The same things were measured in two ways. Each way mixes the same 10 hidden numbers, adds some noise and spreads widely along 6 directions of its own, which tell nothing about the thing.
(in the rows, 128 means zero)
Some things both ways: the first way, then the second way.
[ 67 144  61  92  62 110  98 105 103 164 140 143 182 131 132 121 147]
[119  78 108 104 132  97 155 131 133 150 139 152 165 123 167 106 135 151
 119 145 105 110 160 129 132 118 126 140]

[205 120 129 124 172 130 126 106  69 131 137  85 179 164 171 119 104]
[134 110  94 127 128 137 149 108 146 123 131 122 155 127 151 111 100 129
 121 156 143 138 136 119  69 127 102 143]

[139  98  68 171 166 135 145  89  50 118 154  70 180  88 105 113 196]
[143 197 142 131 141 163 143  98 112 147 131 137 142  90 111 158  91 100
 108 164 187 108 134 123 132 140 129 155]

[140 115 125  92 107 140 145 129 187 124 158 136 120 151 135 162 120]
[104  90 131 138 155 126 133 106 148 112 147 119 146 160 128 122 108 148
 110 146 136 116 142 122 111 147 108 125]

[153 155 112 110 108 148 121  71 172 172 123 155 132 183 172 124 134]
[127 143 113 128 111 112 178  81 142 125 154 110 181 111 134 140  89  91
 104 178 183 125 152 112  64 117 132 162]

[122 154  52 106  55  96 122  93  73 136 115 143 169  98 178 152 115]
[ 85 106 120 121  95  91 162 147  99  90  69 132  86  89 144  94 152 122
 198 107 126 173 138 157 109  70 158 124]

[170 133 143  88 125 119 128 109 147 125 142 142 105 157 192 126 102]
[124 107 125 136 142 129 146 125 133  99 123 126 167 140 120 114 153 144
 151 140 135 131 139 151 128 130 118 123]

[127 109 132  70 103 106 114 159 106 110 157 124 148 137 132 133  84]
[119  85  98  96 131 140 137 122 128 107 103 142 142 100 154  92 125 154
 158 131 130 130 169 147  81  78  81 130]

[152 158 110 193 174 140 137  28 126 155 100 139 140 151 186 100 104]
[135 113 134 103 106 127 164 113 143 113 134 132 154 123 172 142 121  90
  99 147 150 129 136 116 111 115 156 148]

[125 127  76 122 126 145 156 123  98 127 149  89 140  62 135 165 170]
[112  45 152 115 129 112 136 141 135 144 141 166 140 166 164 123 141 141
 118 154 111 130 160 136 162 129 120 123]

[129 119 152 124 141 157 148 134 117 125 153 130 143 139 155 131 125]
[153 139 166 143 142 124 130 120 122 155 153 152 137 139 117 143 133 119
 136 165 159 123 122 140 176 164 140 128]

[145 147 103 164 108 174 117  86 144 139 146 147  95 186 176  85 177]
[135 110 167 101 137 121 153 134 152 137 164 145 161 107 154 109 131 141
 118 158 143  97 147 112 120 123 119 126]

[137 161 104 148  98 112 101  49 134 149 109 173 123 191 172 139 133]
[131 153 157 136 135 110 165  89 127 107 147 109 158 119 124 148 113  90
 108 163 181 119 144 115 117 125 156 141]

[154 198  99 135 112 143 132  76 170 155  78 131  78 176 161  97 140]
[115  85 104  94 155 126 137 134 143 132 142 167 173 146 108 124  85 154
  84 151 124 131 148  92 120 121  89 109]

[156 157  97 120 129 102 110  80  31 150 101 118 170 142 190  76 103]
[177  72  62  91 175 116 132 128 219 130 174 171 208 165 120 138 100 162
  70 159 106 115 116  88 124 178 106  94]

[ 36 128  98 107  98 129 153 109 100 145 109 122 137 154 142 140  82]
[139 103 115 119 164 133 122 146 152 101 103 160 129 126 119 120 118 130
 143 163 116 168 134 121 154 123 111 112]

[ 39 116  93  93  78 134 123 142 174 137 168 169 153 114 108 146 142]
[119 120 106 122 152 109 130 112 140 114 114 143 131 112 102 137  99 128
 137 149 134 143 142 129 140 125 123 130]

[113 140  83 154 128 142 103  91 120 139 144 134 123 128 126 100 173]
[153 103 174 118 168 136  88  96 130  82 153 112 173 161 127 125 125 125
 138 151 133 131 128 145 180 136  98 141]

[120 140  46  95  77 113 124 110  73 136 119 102 153  86 153 110 115]
[106 100 101  74 100 134 183 136 128 147 132 186 166  99 158 115 130 135
 134 139 144  98 176 136  97  80 122 142]

[109 108 135 138 135 163 143 102 157 128 168 143 116 132 187 154 101]
[134  95 119 121 138 163 126  97 169  54 174  85 224 216 140 116  83 109
  89 161 133 160  91  92  82 149  87 157]

[193 128 124  60 119 103 132 133  93 128 145  87 145 139 145 114 137]
[130 137 107 151 151 103 128 112 111 112 111 105 150 113  98 105 121 148
 160 140 134 153 125 142 120 129 109 126]

[162 174  87 149 122 141 135  68 100 148  90 122 122 138 202 106  97]
[117  95 130 109 130 109 154 154 139 129 132 170 131 134 128 113 141 147
 143 127 126 129 125 126 138 128 139 100]

[167 146  88 157 132 129 104  90 130 123 145 155 135 124 168 125 146]
[107 138 146 125 126 139 144 107 112 120 146 133 157 145 111 143 118 123
 126 127 160 109 125 139 136 140 135 141]

[134 128 100 132 167  98 138  76  84 138 131 126 164  72 133 156 153]
[127  93 127 141 142 161 127 123 114 135 103 145 152 150 136 148 153 146
 115 133 133 117 156 172 164 147 114 128]

[119 163  64 116  89 134 111  58 141 168 124 133 139 117 164  82 181]
[136  79 101 117 172  94 129 133 144  89 103 132 144 115 133  94 152 163
 160 127  98 137 153 141 138 107 116  99]

[117 101 124 167 162 175 131 116 145 119 179 121 115 172 147 144 149]
[124  63 179 114 145 128 143 135 164 143 165 148 148 146 182 116 133 138
  98 176 123 102 158 114 144 140 119 132]

Other things, the second way, with their names:
<787>: [138 139 140 137 166 138 154 137 129 124 132 161 149 124 107 117 148 140
 158 160 156 114 149 138 145 131 124 109]
<1194>: [128 143 147 108 144 111 134 120 166 110 162 141 163 124  89 145  99 123
 121 151 145 126 105 108 155 155 139 128]
<913>: [131  54 158  89 157 172 107 135 140  68 114 124 146 150 196  92 135 138
 113 138 102 138 149 119 125  90  81 128]
<681>: [116 145 116 130 135 142 138 125  79 144  85 140 120  72 122 109 132 152
 166 130 148 127 163 162 119  95 100 136]
<229>: [124  60 171 126 136 113 111 116 126 137 135 122 121 146 176 125 155 151
 123 121 114 105 142 164 165 151 127 129]
<407>: [100 120 161 133 121 135 147 108 105 112 117 140 124 134 134 143 142 104
 155 145 160 121 161 167 155 113 145 152]
<881>: [ 87 123 165 135 111 151 154 115  99 136 130 147 124 151 131 152 129 113
 120 131 167 109 144 150 142 137 146 142]
<262>: [152 164 144 150 137  99 141 108 156 118 135  98 132  93 102 144  88 100
 112 172 171 163 102  97 105 156 144 125]
<174>: [137 110  93 109 128 136 150 116 169 120 115 155 145 103 143 142 124 117
 138 156 136 124 152 148 127 126 132 148]
<286>: [147 136 122 143 161 163 108 130 121 114 133 125 148 168 110 114 104 146
 116 136 132 152  83 111 132 168  97 115]
<592>: [116 130 127 141 162 169 128 110 140  98 119 140 139 158  92 156 117 130
 125 136 157 121 132 145 146 156 119 122]
<699>: [123 171 137 142 149 145 141  87  94  96 155 103 183 174  97 142  89 102
  94 139 172 128 103 103 123 145 132 145]
<317>: [174 142 122 145 156 163 104 110 133 133 120 130 121 123 114 129 101 132
 133 154 164 148 112 134 113 157  87 113]
<430>: [120 120  99 126 135 147 115 119 120  94 101 113 157 144 116 130  84 121
 107 140 123 180 110 114 121 126  98 145]
<1150>: [125 102 104 113 128 149 121 118 148  60 117  97 175 162 142 113 102 115
 122 135 112 177  93 118 106 128 107 155]
<257>: [142 227 121 156 126 151 135  77  67 114 102 105 154  95  71 154 106  92
 165 141 200 145 117 164 131 126 129 164]
<327>: [140 144 122 159 166 122 145  95 138 148 154 141 172 157  87 165 106 119
  98 178 165 114 139 125 159 178 136 130]
<86>: [128 133  90  93 106 145 148 107 131 100 119 113 194 109 118 135  73 115
  87 136 156 154 124 101  60  99  95 143]
<1151>: [117 102 131 114 126 127 119 130 139  88 118  95 151 127 140 104  92 130
 108 137 118 175 103  99  93 119 100 135]
<444>: [140  93 137 141 141 103 121 116  95  89 111 114 168 159 134 105 156 122
 168 147 121 169 141 158 162 106 115 134]
<678>: [117  82 134 105 142 165 136 161 119 158 128 164 115 139 181  95 145 185
  99  94 107  88 123 122 119 145 113  99]
<1094>: [142 159 146 159 180 142 141 140 111 137 161 150 157 164  85 104 120 151
 136 164 155 126 109 102 140 163 111 100]
<1067>: [118 103 127 127 190 118 115 108 153  81 131 114 128 138 112 115 108 155
 121 128 121 119 134 113 127 137 114 104]
<11>: [135 149 185 157 137 122 142 109 112 120 143  97 164 122 121 129 151 122
 142 155 165 116 133 153 150 147 135 142]
<1040>: [142 132 116 129 148 153 139 138 131 148 124 171 114 120 121 114 118 147
 149 150 152 129 131 131 116 139 107 108]
<786>: [142 142 148 149 144 108 120 102 141  54 112  84 134 132 109 135 139 101
 164 131 147 163  97 151 151 143 157 129]
<730>: [139 104 127 105 123 102 162 138 162 128 144 153 144 105 149 106 125 127
 145 162 139 136 137 115 102 115 130 124]
<947>: [116 104 126 134 127 112 153 108 133 102 131 110 151 136 134 118 121 125
 125 140 149 136 141 126  90 121 127 125]
<361>: [142 122 128 120 170 123 145 148 137 130 111 175  98 106 145 121 143 133
 140 146 123 120 143 123 166 128 156 107]
<703>: [117 110 124 124 140 118 136 144 127 117 111 158 102 126 123 110 133 142
 162 123 129 145 121 135 139 128 135 104]
<1088>: [114  74 160 124 170 135 101 130 137 101 106 137 117 138 138 133 165 161
 146 115 104 107 151 175 201 145 125 117]
<1166>: [120 131 179 107 140 190 119 147  96 115  94 152 104  94 158 110 167 148
 170 110 139 102 145 173 163 105 111 132]
<467>: [113 140 142 129 121 137 118 119  96 113 157 123 177 183  88 126  94 126
 129 130 143 154  78 119 146 154 112 144]
<1073>: [125 161 106 155 141  91 135  68 153  51 134  56 147 133  80 132  50  84
 123 156 171 189  92  86  59 134 132 139]
<523>: [127 128 183 103 113 130 152 112 118 107 147 133 182 127 159 143 142  83
 128 162 149 119 148 141 177 108 151 177]
<566>: [115 150 169 148 104 160 131 129  50 142 110 117 172 125 110 114 151 140
 167 134 164 138 133 182 144 118  91 152]
<261>: [126 154 154 106 110 169 146 116 106 149 142 150 162 105 142 138 113 114
 124 157 168 106 142 141 132 120 113 169]
<769>: [167  98 148 158 185 150  96 128 151 110 126 142 109 174 133 123 158 148
 155 141 125 135 109 156 178 183 121  96]
<405>: [130 115 141 107 131  89 150 131 123 169 120 160 123  78 143 138 110 120
 105 166 136 130 166 113 151 111 139 131]
<772>: [142 130 135 152 192 177 119 126 157 112 149 152 149 181  97 136 117 146
 119 161 144 117 113 122 159 185 107 112]
<9>: [105 129 101 137 121 135 139  97 122  93 109  83 138 119 145 111  95 122
 128 131 139 150 123 128  67 117 114 160]
<731>: [170 114 156 130 152 128 106 107 143 121 153 123 159 141 135 126 126 126
 138 161 145 133 119 140 153 153 107 131]
<372>: [127 130 183 128 159 101 126 135 119 138 130 151 101 109 122 139 142 132
 133 136 134 112 132 134 201 149 162 111]
<318>: [138 123 107 123 137 140 134  92 148  96 136 106 198 136 131 138 111 115
 120 162 140 132 135 140 121 136 111 168]
<429>: [151 108 130 128 132 151 109 111 126  90  74 103 116 102 154 126 107 105
 123 158 145 187 140 133 102 100  93 134]
<141>: [143 125 165 132 127 153 115 103 117 121 111  92 126  91 172 120 139 127
 138 139 148 118 143 165 122 126 108 156]
<403>: [107 126  96 103 118  93 171 101 146  85 116 110 152  98 141 135  87  89
 104 147 142 149 141  95  83  92 156 155]
<722>: [ 90 142 135 128 123 113 160 134 116 134 125 142 127 101  98 118 125 150
 151 121 150 117 130 135 117 126 136 119]
<854>: [124 140  91 123 155 166 165  99 167 122 142 148 199 144 106 178  99 119
  63 157 159  89 149 116 127 162 133 145]
<661>: [147 101  75 142 173 142 108 116 163  82 107 112 163 157  96 124 114 159
 123 130 117 160 107 132 114 163  94 103]
<239>: [ 98 136 111 116 128 172 130 124 100 102  98 107 152 110 124 107 130 170
 137  82 129 111 119 154  98 123 100 135]
<1113>: [158 131 141 113 117 103 137  87 163 115 176  94 200 126 135 139  88  97
  95 171 158 135 108 104 106 146 126 162]
<746>: [125 116 159 113 159 156 106 116 121  94 130 136 135 148 126 129 134 142
 138 112 134 109 124 150 169 138 117 122]
<995>: [116 102 133 134 148 118 126 108 144  90 123 129 133 137 118 125 139 132
 175 141 134 130 143 167 150 130 125 137]
<308>: [121 157  91 134 156 168 126  96  97 135 125 128 161 144 101 141  89 148
  99 118 150 110 119 130 118 155 104 140]
<199>: [148  49 105 120 176 119  88 131 170  77 119  92 157 162 143  88  92 164
  91 143  84 188 105  85  96 137  64  97]
<1127>: [151  61 164 123 182 139  70 124 132  89 123 101 137 153 169  91 150 170
 134 123  86 132 124 148 168 142  81 120]
<167>: [115 117 146  91 130 137 152 119 138 125 141 146 154 115 152 140  96 108
  88 158 145 116 153 100 125 109 130 150]
<708>: [145 124  81 125 152 140 101 109 154  50 122  92 146 157  99  88  56 126
 143 141 134 209  72  86  53 124  71 115]
<841>: [114  80 133  98 126 154 119 116 150  23 106  90 171 156 176 107 117  92
 137 148 105 185 122 125 117  88 107 174]
<866>: [128 185 112 111 134 169 155 119 138  91 123 124 146  99  99 127  84 117
 115 127 178 133 100  92  65 125 122 122]
<332>: [160 111 152 157 163 153  99 105 150 121 133 110 134 152 130 140 140 148
 122 137 144 116 111 160 150 190 113 117]
<755>: [155 102 142 106 142 111 114 108 153 116 130 135 129 115 136 145 115 117
 119 146 139 135 131 132 150 133 128 120]
<342>: [143 115 138 111 165 142 148 131 146 127 144 169 128 135 136 125 124 138
 109 140 149 101 139 106 125 136 131  93]
<289>: [135 112 176 116 133 106 128 133  98 132 137 153 150 136 120 132 149 126
 142 138 141 130 135 146 192 124 136 118]
<958>: [134 139 137 138 141 109 132 118 151 114 145 127 134 137  92 140  96 119
 123 150 156 153  94 108 126 163 139 113]
<496>: [171  84 156 107 173 117 130 121 175  93 171 152 163 169 158 121 161 124
 136 151 122 104 126 128 176 149 146 111]
<728>: [130 122 154 145 125 108 157  84 127 123 165 120 143 160 146 146 119  86
 118 164 170 119 138 130 129 144 163 149]
<367>: [139 105 181 129 136 121 118 131 102 158 149 162 129 153 144 129 133 121
 136 164 138 132 137 142 192 141 126 135]
<551>: [125 103 148 140 128 154 130 122 125  83 102 112 130 139 154 113 163 128
 164 129 140 141 131 169 123 125 122 133]
<401>: [140 112  62 114 177 140 131 126 174 148 133 161 140 123 114 127  79 169
  87 142 117 117 124  96 104 165  99 106]
<835>: [102 118 138 140 111 113 142 109  84  94  68 111  87 104 146 126 133  99
 163 125 151 165 153 160 121  83 148 140]
<1121>: [135  97 175 127 101 117 109  91 100 128 151  89 175 152 167 128 122 106
 123 153 137 144 126 157 151 133 109 183]
<1190>: [114  66 153 114 107 151 116 110 119 114 125 133 156 152 156 126 130 124
 147 154 140 142 162 172 133 106  83 160]
<83>: [150  89 155 134 168 111  93 132 171  82 105 132  69 121 129 116 141 137
 178 136 122 162 113 149 160 146 131  93]
<1193>: [ 98 123 174 115 128  92 141 122 117  96 126 111 132 103 134 124 135 121
 142 122 130 123 133 135 156 113 159 142]
<938>: [ 93 123 148 138 109 135 152 140  90 133  92 136 115 115 131 131 131 124
 132 132 149 145 143 142 129 114 136 133]
<797>: [115 114 115 122 134 128 142 102 128 125 116 129 110 111 161 124 110 122
 126 138 141 119 153 136 108 115 132 147]
<191>: [129 110 143 103 114 135 136 136 128 146 126 152 121 100 158 115 111 127
 132 150 139 137 136 124 118 114 113 138]
<272>: [111 152  99 110 148 172 157 135 108 113 125 153 160 136 113 110  82 130
 102 143 150 138 124  81  87 107 100 127]
<530>: [111 104 150 119 139 162 152 134  96 158 137 132 177 140 181 117 146 158
  69 123 120  77 150 126 139 139 121 144]
<176>: [131 115 146 142 147 153 105 116 128  58 100  68 164 129 129  99 122 135
 140 144 129 173 119 139 106 117  77 142]
<944>: [135 107 140 149 129 151  76 124 137  59  72  88  87 122 117 104 121 132
 202 128 133 210  94 171 113 128  81 126]
<147>: [147 139 165 136 157 131 112  89 150  90 167  98 130 158 125 128  84 105
 109 152 161 138  90  95 115 162 125 127]
<751>: [119 138 122 147 181 133 101 122 108  54  74 123 101 132  69 121 128 139
 186 112 132 170 114 154 162 123 118  96]
<833>: [113 106 151 134 131 133 143 136 121 149 109 163  84 113 153 132 148 136
 145 133 141 113 150 157 151 137 147 121]
<1187>: [142  98 156 120 126 109 109 117 140 104 124 121 133 136 144 136 125 106
 143 148 124 162 113 144 170 139 135 144]
<198>: [158 124 131 130 174 201 127 115 147  92 148 121 201 185 146 130 121 124
  81 159 140 116 116 109 130 161  97 139]
<268>: [130 108 168 132 111 117 147  93 117 124 136  90 174 122 170 143 135 102
  98 158 153 119 158 147 128 124 135 168]
<238>: [151 102 117 131 166  82 148 130 200 156 161 179 123 134 119 159 103 119
 101 188 130 129 129  96 168 182 167 107]
<521>: [147 154  90 119 136 149 151 135 140 173 118 178 134  87 111 142 111 141
 125 151 154 115 131 132 125 150 121 123]
<727>: [145 107 115  86 162 145 159 133 163 135 135 181 146 105 164 129 135 139
 105 145 130  81 164 116 135 121 134 118]
<175>: [146 133 128 168 150 123 112 113 102 100 119  84 172 150 112  99 134 136
 165 154 127 171 105 151 139 146  99 144]
<509>: [156 112 161 146 161  94  93 105 155  84 179  84 162 188 104 112  90 127
 115 150 130 170  63  92 136 181 114 112]
<414>: [138 119 155 113 112  96 161 117 118 174 130 146 124  68 165 131 117 110
 113 170 163 119 174 126 116 101 138 140]
<71>: [144 139 148 106 150 145 137 108 133 109 142 124 153 112 140 124 108 124
 106 138 157 107 131 110 111 122 119 128]
<917>: [141  61 125 124 207 100  85 142 166  79 143 145 147 187  91 100 143 189
 157 120  80 141 106 131 191 167 100  72]
<517>: [142 138 150 151 160 120 138 109 144  90 145 109 117 141 124 112 132 127
 150 135 158 125 105 123 109 150 144 106]
<1057>: [134 172 121 136 133 161 146 121  68 149 113 125 182  91 117  96 138 155
 161 142 158 115 147 158 111 109  82 153]
<1107>: [133 111 152 132 164 175 113 124 138  91  98 109 140 120 149 126 140 141
 115 139 128 124 142 146 144 134 102 134]
<1170>: [131  64 109  93 151 167 135 143 156 139 110 169 153 130 171 138 121 150
  69 147 110 112 167 118 133 127 100 123]
<234>: [129 157 110 147 121 169 149  79  95 131 120 128 145 146 128 161 118 102
 120 132 183 108 139 162 118 143 139 158]
<42>: [157  73  64 116 135 167 132 104 202  83 126  87 187 143 171 110  86 137
  77 153 126 155 118 101  21 140  71 136]
<35>: [119 151 101 142 130 165 129 101  86  79  85  88 162 131 127 123 122 118
 137 115 141 156 117 152 113 117 114 161]
<1030>: [113 153 115 139 128 139 171 132 127 139 117 140 104  90 134 105 110 134
 144 146 161 127 131 116  74 122 133 125]
<1169>: [144 109  97 118 168 127 126 110 179  78 144 103 160 136 121  98  99 158
 118 127 128 130 104  99  70 145  99 103]
<312>: [127 113 118  98 117 103 152 113 143 150 131 186 123 102 106 164  95 108
 127 158 171 130 161 131 133 114 138 118]
<1158>: [132 141 163 103 121 164 151 133 133 143 143 144 174 110 155 152 134 118
  86 141 145  91 126 127 156 147 142 157]
<160>: [145 106  92 125 168 117 117 110 160 106 148 116 179 157 114 125  97 148
  96 140 110 137 105 106 129 165 110 122]
<812>: [138 119  96 110 129 145 164 143 147 119 127 154 172 124 133 113 116 129
 121 157 141 144 129 106  92 118 113 122]
<586>: [ 81 174 148 125 119 169 144 109  64 115 110 101 126  94 129 104  91 130
 133 118 167 120 135 124  78  91 101 161]
<613>: [159  75 168 102 127 107 125 124 128 106 144 129 155 124 189  78 158 124
 178 160 124 141 151 149 133  86 102 140]
<1128>: [150 108 110 119 143 145 115  93 150  75 132  99 190 149 140 124 125 120
 137 145 126 140 123 151 127 133 103 160]

Some of these things the first way, each followed by its name:
[159 129 146 166 159 120  96 103 106 114 153 134 145 196 133  92 141] : <1127>
[174 136 195 157 191 190 170  98 139 145 126 130 147 163 163 100 127] : <317>
[132 114 148 158 147  71 111 111  72  90 139 159 130 217 153 107  68] : <1158>
[164 117 108 120 147 115 120 169  58  86 163 117 160  69 133 160 135] : <312>
[140 147 109  85  67 168 210  99 112 154  87  80 133 108 164 114 103] : <708>
[164 151  82 139 114 107 113  82 108 133 130 135 191 109 130 104 177] : <308>
[137 122  83 124  94 119 118 141  99 101 160 141 109 147 154 106 136] : <1194>
[142 139  64 165 168 136 108  72 131 141 131 127 143 126 151 143 126] : <407>
[174 109 147 148 131 134 146 113 135  87 162 114 116 134 143  98 147] : <71>
[ 63 129 141 169 150 175 129  90 160 157 131 194 144 186 162 134  67] : <83>
[134 163 106 182  59 166  78  83 148 113 161 216 145 176 234  63 191] : <496>
[104 124 109 122  81 131 156 110 125 112 128 114 159 159 155  94 118] : <361>
[104 140 118 149 145 151 122  99  94 153 134 159 183 148 164  94 128] : <521>
[135 118 192 173 164 161 111 105 200 131 181 210 139 217 140 101 149] : <141>
[145 122 129 108 130  95 109 120  92 119 154 126 168 149 146 113 110] : <160>
[206 130 157 140 152 142 115 113 156 109 157 141 155 175 186 140 105] : <728>
[140 124 136 170 127 148 134  96 106 120 134 136 151 183 151 140  97] : <147>
[215 119 134 137 157 102 122 110 137  91 166 138 128 127 153  89 131] : <239>
[102 126 152 103 130 101 140 110 163 126 124 153 149 145 127 180  50] : <835>
[186 133 148 133 153 146 159 131 148 113 144 126 120 155 154  91 120] : <1187>
[ 96 106  58 109 169 141 130  92 129 166 139  93 149  96 122 136  79] : <995>
[114  78 121  66 144 117 168 126 127 134 162  84 148  82 115 110  88] : <1128>
[ 80 156  55 114  80 104 140  87  43 149 102 110 131  48 123 148 158] : <289>
[163 143 133  72 126  87 153  73  98 165  76  98  90 212 148 129  48] : <11>
[ 47 146  87 114 107 118 152  32 167 195  96 154 160 104 127 128 104] : <35>
[114 162 102 159  88 167 203  47 149 162  89 125 147  92 147  96 142] : <678>
[135  83 113 105 108 128 179 142 162  73 173  93  96 130 149 114 109] : <841>
[174 117 148 147 172 140 103 101 162 123 173 154 138 181 172 161 108] : <1073>
[183 128  85 183 158 131 107  61  60 123 150 139 170 111 201 132 167] : <551>
[127 112 161 115 119 121 151 107 112 136 147 177 166 143 141 144 121] : <332>
[ 71 104 126 158 128 147 163  94 146 109 143 111 102 132 124 134 121] : <913>
[ 87 142 143  78 161 157 154  73 173 206 103  94 107 158 127  87  85] : <1057>
[ 12 104 101 133 115  97 147  99  88 132 136 145 165 100  97 169 119] : <1170>
[132 146 118 174 135 140 129  76  60 136 119 130 176 146 177 124 136] : <286>
[112  73 217  78 180 140 164 165 174 123 188 127 102 157 117 136  45] : <1113>
[109  98 132 141 142 130 125 101 148 115 186 176 142 104 168 140 128] : <786>
[ 93 129  86 116  85 170 176  79 127 171 113 113 164 144 157 136 111] : <1030>
[ 93 134 141  99 135 169 178  92 150 184 105 114 120 141 126 102  89] : <731>
[173 122 138 112 180 126 138 100 130 135 144 106 149 106 134  98 130] : <257>
[122 140 113 120 143 144 180  80 111 164  91 107 123 135 151 144  66] : <958>
[117 119 108 106  90 149 161  86 141 151 140 125 137 111 152 111 124] : <1169>
[ 77 123 116 127 119 145 199  36 143 163  86  96 116 146 154 109  90] : <198>
[137 149 115 175 132 142 109  60 169 129 144 155 132 127 170 132 162] : <699>
[134 148 122 115 119  90 131  85  99 139  86 137 136 212 178 112  16] : <1150>
[101 110 172 125 145 144 116 145 166 120 174 168 175 193 143 109  92] : <401>
[122 125  95 223 168 159 106  73 119 110 154 153 135 148 157  84 159] : <1166>
[118 116 155 105  64 112 148 162 124  87 171 166 116 165 143 157 135] : <1151>
[102 132 100 121  84 122 110  90 147 152 147 181 181 170 141 146 125] : <9>
[178 138  84 156 178 154 125  90  68 139 170 104 126  37 155 140 252] : <566>
[146 167 124  97 112 113 194  56  89 177  47  72 111 175 132 122  89] : <199>
[ 94 138 135 195 155 164  98  95 156 134 171 208 154 128 144 116 176] : <755>
[ 79 159  79 121 105 151 165  91  85 172  82  90 147 121 116 136 119] : <367>
[172 112 108 146 123  90  80 143  74  53 185 145 158 111 169 145 164] : <751>
[142 140 154 142 143 110 162  80  79 134  96 130 144 167 134 146 123] : <429>
[ 99 146  77 154 100 122 122  77 132 133 114 153 133 130 131 106 118] : <746>
[101 148 118 119  96 128 162  67  70 167  71 134 181 170 170 126  63] : <769>
